The first 4 rows are patterns. Each new row is the sum of 2 different patterns, raised or lowered, with some noise. Before adding, each is slid sideways (what falls off one end comes back at the other), maybe read backwards, and multiplied by a number that may be negative. Names go in the order of the patterns.
Known rows, each followed by the names of its patterns:
[  1  -2   8  -1   7  -6   9  -6  12  -4  -4  -4 -30   0  17  -7  -6  22
 -12 -16  17  -7  -9  16 -11   8  -9 -18]	M
[  6 -27  -2  -1   5 -10   0 -11 -26  10  20  -6   0  14   4   2   2   5
   0  -4   4  15   7   1 -15 -12  25 -35]	N
[ -3  -3  13 -11   3   7   3   0  -3  35 -28  -2 -30  -7 -16 -17   8  -1
   1 -18  16   7   3   3   9 -10  -1 -15]	Q
[  1  14  -9  -2  -8   9  -1   2   7  16   9  23   1  35  -3   3   1  12
  24   7  -4   1  18 -10  14 -35   6  -3]	A

New rows. What belongs after each?
[-49   1   8   1 -18  11   1  25   0  10  16  -8  21  -3   8  -6  -3 -12
  13 -12  -3 -24  18 -13  13  27   5  18]	Q A
[-21 -17 -21 -57 -11 -37 -49 -46 -29 -33 -19 -32 -18 -41 -13 -60  -7 -32
 -40   5 -31  -5 -36 -27 -20 -25 -44 -33]	N A
[  6  22 -24  22 -40   5 -24  -8  11  10   0  -6  10  -7  15  21   8   0
  15  -2   6   6  18  -2   5  14  18  12]	N Q
[-10 -31  10  -3   2 -12 -10 -18  17 -12  26  -1  -4  31   6  20  -1  22
   3  -2 -12   6 -15   6  -6  13   5   9]	Q A
[-13  21 -43  43  -5  12  13  15  30  33  18  12  18  12  40  14  40  17
  18  34  23 -12   9   6   2   9  22  11]	N A
[-16  10  17   3  11  -2  -4  16  -6   6   7  -8  10   0  -9  13  -7 -16
  27  34   6  15   3  -2   8  21   2  29]	M N
[19 23 23 29 29 28 25 10 27 37 42  1 34 18 24 34 38 17 44 11 33 35 28 28
 17 35 26 46]	N A
[  6   7  -1   4  -1  -3  -9  -5  -8  -7   3 -31  -2  14  -6  -7  11  12
 -32   9 -27 -13  -2 -21   8  -9 -15 -14]	M Q
[ -1 -16  12  13  11   9  21 -12   6  -6  15  -3 -26  -9   3  17 -18  50
   1   7  12  39   4  29  -3  16  19  -7]	N Q
[-18 -21 -42 -27 -49 -22 -27 -60 -14 -15  -9 -25 -41 -24 -10 -17 -32  -8
 -21  12 -28  -3 -11 -48 -18 -16 -18 -22]	N A
[  5  33  22  32  13  45   3  13   2  18  28  24   0  13  30   4  20 -21
  37 -10  10   3  -2  -1  -6  23   8  11]	Q A
[ -9 -15  -4 -29 -20 -23 -28 -19 -37   8 -38 -14  -1 -14 -16  -6 -14 -27
  -3 -30 -21 -10 -17  -6 -18 -23  -2 -28]	M Q
[ 12  26  18  45  -6  44   1  20  48  10   4  19  -1   9  39   8   8  34
  14 -26  14  20  -5  19  38  39  14  34]	M N
[ 29  16   0  15  31  26  26 -17  13  20  -9  14   0  20  24  19  22  25
  22  -7  28  38  13  51  20  32   9  22]	N A
[32  1 12 31  8  7 35 19 11 17 12 -2 32 30 -7 60 10 52 17 25 15 34 19 31
 33  4  8 18]	M N
[-22   0  -6  17  -1  15  10  20  11  15  32 -18  11 -23  32 -16   1   4
  10  15 -12   7   9  12  10  22 -27   9]	Q A
[ -8  13 -31  22 -39   2  13 -16 -18 -31 -17 -16  -9 -24 -10 -25 -14 -21
 -10  13 -28 -35  12  -1 -31   3  -7 -27]	M N
[ -6 -35 -29 -27 -31 -35 -62 -19 -23 -29 -16 -13 -11 -41 -45 -31  -3 -38
 -46 -18 -39   1 -20 -20 -12 -33 -14 -33]	Q A
[  0 -24  19 -22 -11  -2 -34  -1  -7   8 -19  -2 -20 -21 -28 -25 -46   3
 -45  -6 -20   2  -9 -27   7  -5  11 -57]	Q A
[ -3 -25  24 -20   8 -12   3  -7   7  -4 -11  -9 -30 -12   7 -28   0   4
 -65   6 -13 -12 -11  12  -4  12   2 -22]	M A
[  2   5  21   3   0  13  16  11  -7   2  -2  40  -4  22  15  17   9   1
  24  -9  -6 -19 -10   3  -8   4   7 -26]	Q A
[ -7  -5   9   8  -1  21  -6  12 -35   5  -3 -10 -25 -19  18 -42  -2 -22
   3  -8   3 -23 -11 -18 -31 -16  18 -13]	N Q
[-13 -36  -2 -42  21 -20   3  -7  -5  -2 -48  15 -19   4 -21 -14 -12  20
   2  -6   0   3   5  -7  10   6 -11 -18]	Q A
[-22 -50 -13 -25 -28 -34 -41 -14  -5 -34 -12 -13 -14  15 -23 -19 -13 -30
  -2   1 -16 -39 -13 -19 -33 -35 -27 -41]	N A
[-25 -48 -21 -26 -21 -42 -13 -34  21 -18 -28 -12 -47  -8 -14 -30 -15 -10
 -44 -21 -27 -44 -38   5 -44 -16 -21 -32]	M A
[21 12 31 39 26 31 21  9 36 32 35 -8 28 10 25 27 16 13 12 23 21 22 38 41
 22 48  9 57]	M A
[  1  11  11 -24  -7  -2  -9 -24 -32  -2 -34 -11 -29  -6   1 -16   9  -1
 -10 -12  23  -1 -11 -20 -13  12   0  13]	Q A
[ 12  -5   4   2 -13  25  -2  16   4  13   9  -2 -10   2  -9   8  -1  -7
  23  -7  22 -28  11 -11  21  -1   3  22]	N A
[-34  -7 -14 -19  14 -14  -9 -18  10   2  -2  18   5  17 -16  -5  15 -12
 -10 -10   7   0  -1  -9   2   6  -7  -5]	Q A
[32 14  4 12 55 -5 20 47  9 29 22 13 15  9 22  3  5  2  0 17  5 28  7 28
 -9  6 19  4]	M A
[31 16 25 21 42 -4 28 10 33  9 11 44 -6  2  2 59 -4 33 39 11 29 19 17 29
 11 17 38 11]	M Q
[17 -2 13 13 -8 38 15  7 -2 22  0  5 33  1  9 14 -4 11 -3 11 -2  0 -1 13
 -7 18 34  5]	M N
[ -5 -19  12   3   3  17   9  -4   3  18  18  10  20  14  12  24   2  25
  19   8  10  12  39  25   9  30  24  22]	Q A
[ -2  -3  -5 -21  25 -22  54 -28   8   7 -18  -3 -14   1 -10  -2 -10 -12
 -21 -15 -35  -6 -32 -15 -14  15  -7 -27]	N A
[-10   2 -12   7 -13 -14  -7 -22  -2   9 -28 -25  35 -49 -18 -15 -16 -17
  12 -27   1 -27 -50   2   8  -5  -9  11]	M N
[ 17   6  -5  -4  15   6  15 -24 -12 -14  21 -24  -2 -29  -9   5   2 -10
   3  -1 -21  24  18  17  -4  15   2   8]	N A
[ 13 -11  21 -19 -10  -3  -8  14  -2  -6 -11  12 -26   0 -46 -10 -24   1
   1 -19 -18 -10   8  -8  11  -1  23 -25]	Q A
[ -6 -20  -4 -11  -9  -7  -2 -26  -3 -11  -6 -38 -34  -3 -62 -12 -55  19
 -18 -10 -18  -8 -19 -40   5  -3 -21 -27]	N Q
[ 19   5 -14   7 -11  22 -16  13  -6  15   2  -2  -2  15 -28  -7 -15  12
 -18 -21  -6 -61   4 -38  38  -7 -11   1]	Q A
[39 10 -3 34  8 25 39 17 37 32 -8 26 22 36  6 12 12  1 16  5 55 16 19  0
 30 39  7 29]	M Q
[10 20  5 19 13 13 -1 22 12  5  0  8 14 -4 41 -3 58 12 42 26  6  9 18 26
  6 24  3 -2]	N Q
[ -2   4  19  28   8  16  12  41   5  25 -33  27   7   4  21   3  13 -30
  45  12  40  23  39  34  23  13  43  25]	Q A
[ 15 -27   8   4  10 -17  27   6  29  20  21  23   4  20  12  41  -9  25
   1   5  -2  25  27  26   5   9   8  10]	Q A
[  3  -4  16  -8   9  12 -14 -22  14  -9 -12   0   0  -3  -8  26 -19  -7
 -38 -14 -14   2  15 -27  33 -21  37   8]	N Q
[ 11  39  25  19  33   0  44  -1  16   3  21  24  16   5  23  32  -6  29
 -34  21  13  -2  34  11 -10   7  22  -6]	M A
[  5  11  -6  11   6  12  -4  -7   6   4 -28 -12  11  17 -26  19  -1   6
  -2  10  -4  46 -18   1  31  -7  32 -15]	N A
[30 33 37 33 45 33 20 18 24 29 18 14 26 13 20 32 26 52 25 13 20 34  6 27
 32 12 30  8]	M Q
[-17   3  -3 -32   7 -30 -26  -2  -9 -34 -23 -14 -27 -11 -27 -13  -8 -22
 -25 -24 -15 -35 -21  -9  -7 -26  -9 -20]	M N
[  5  25  28   6  22  -4  12  31  14  10   9  24   0  13   9  17  -3  -5
  -2 -14  14 -25  37  27  20  15  25  12]	N Q
[ -7 -22 -21 -16  13 -29  16 -35   4   0 -10 -28 -32 -22 -17 -26  -9 -18
 -18 -24 -18  -4  -7 -13 -24  27 -29 -15]	N Q
[  8 -11   3  17  18 -13  10  18  23  14  18  26   8  20   7  41   4  19
   0  13  11  21  50  19  30   1   4  31]	Q A
[ 29  16  13  13   7   4  14  25   9  32 -15  13   1   7  13 -10   1  24
   0  -6  15   1  -2   7   1  18 -15 -12]	M N
[-46 -16   2 -51   0   7  -3 -25  11  -9 -31  -2 -27   4 -37 -38 -17 -19
 -17  -9  -8 -11  -5 -20 -16 -12 -23 -25]	M Q
[15  2 31 23 20  6 19 21 14 50 13 24 -5 15 25 25  9 -4 43 15 41 -6 20  1
 21  8 22 37]	N A
[-32  -3 -19 -14  -4  -3  -3  -1  14  -5   7 -15   9  -7 -17  -1   4 -23
  10  -4 -15   1  22  -1  -3  23 -31   1]	M Q
[ 11  18  23  14  42 -25  -8   9   4  -8   0  10  -6   3   6  18   2   0
  -7   2  15   8 -24  41   0  25   1  15]	N Q
[ 15   1 -23  11  -1 -10  -7  34 -10  15   0  18  23  -2  15  -1   5  -9
  10  -8  17  -2  11  13  18  20   5 -10]	M Q
[  3  12  24  -3  14 -12  22  15  -2   5   1   9 -32  35   1  37   3  22
  23   0  26   4  10  -4   3 -12  11   8]	M Q
[  7 -12  14   5   8   1  -9  -4  14  15 -16  10  19  44   6  21   6   0
  19  30  12  29  -6  19  18  -1  -1 -17]	N A
[-18  -3 -18  -7 -11  -5  28  -5 -26 -14 -13 -14 -24   8 -44  -6  -4 -22
  -8 -19 -10 -12  -5   4 -22 -10  -9  -3]	M N
[ 16   8  11  -1   8   8  18  -4  14  20   1   5  26  40  -6  18 -11   8
   2  19  13  33  -3   8  31  15   9   4]	N Q
[ 19 -50 -21 -44 -25 -34 -31  -1 -20 -22 -21   5 -32 -24 -16 -18 -25 -20
 -34 -42 -17 -33 -10 -26 -24 -14 -14 -11]	N Q
[-12  -3  19  -8   0   7   3   0 -12  36 -20 -15 -35  17  -4 -15  18  -2
   3 -13  40   5  33 -15  21   5   1 -18]	N Q
[ 16   5  14  12  21   2  14  -4  14   5  27  -1   9  13  -6  11  18  31
 -14  23 -18  -4   9  -6  10  20   5   3]	M Q
[-33  -3 -20 -34  -5  14 -43  16 -37 -23  -6   3 -22 -31 -20 -26 -15 -31
 -19 -27 -23 -39 -18 -17 -22 -23  -4  -2]	M N
[-20 -42 -22 -21 -17 -32   8 -19   1 -11 -31 -10 -21 -28   0   0 -45 -11
 -12 -40 -30   5 -31 -15 -40 -27 -13 -27]	M A
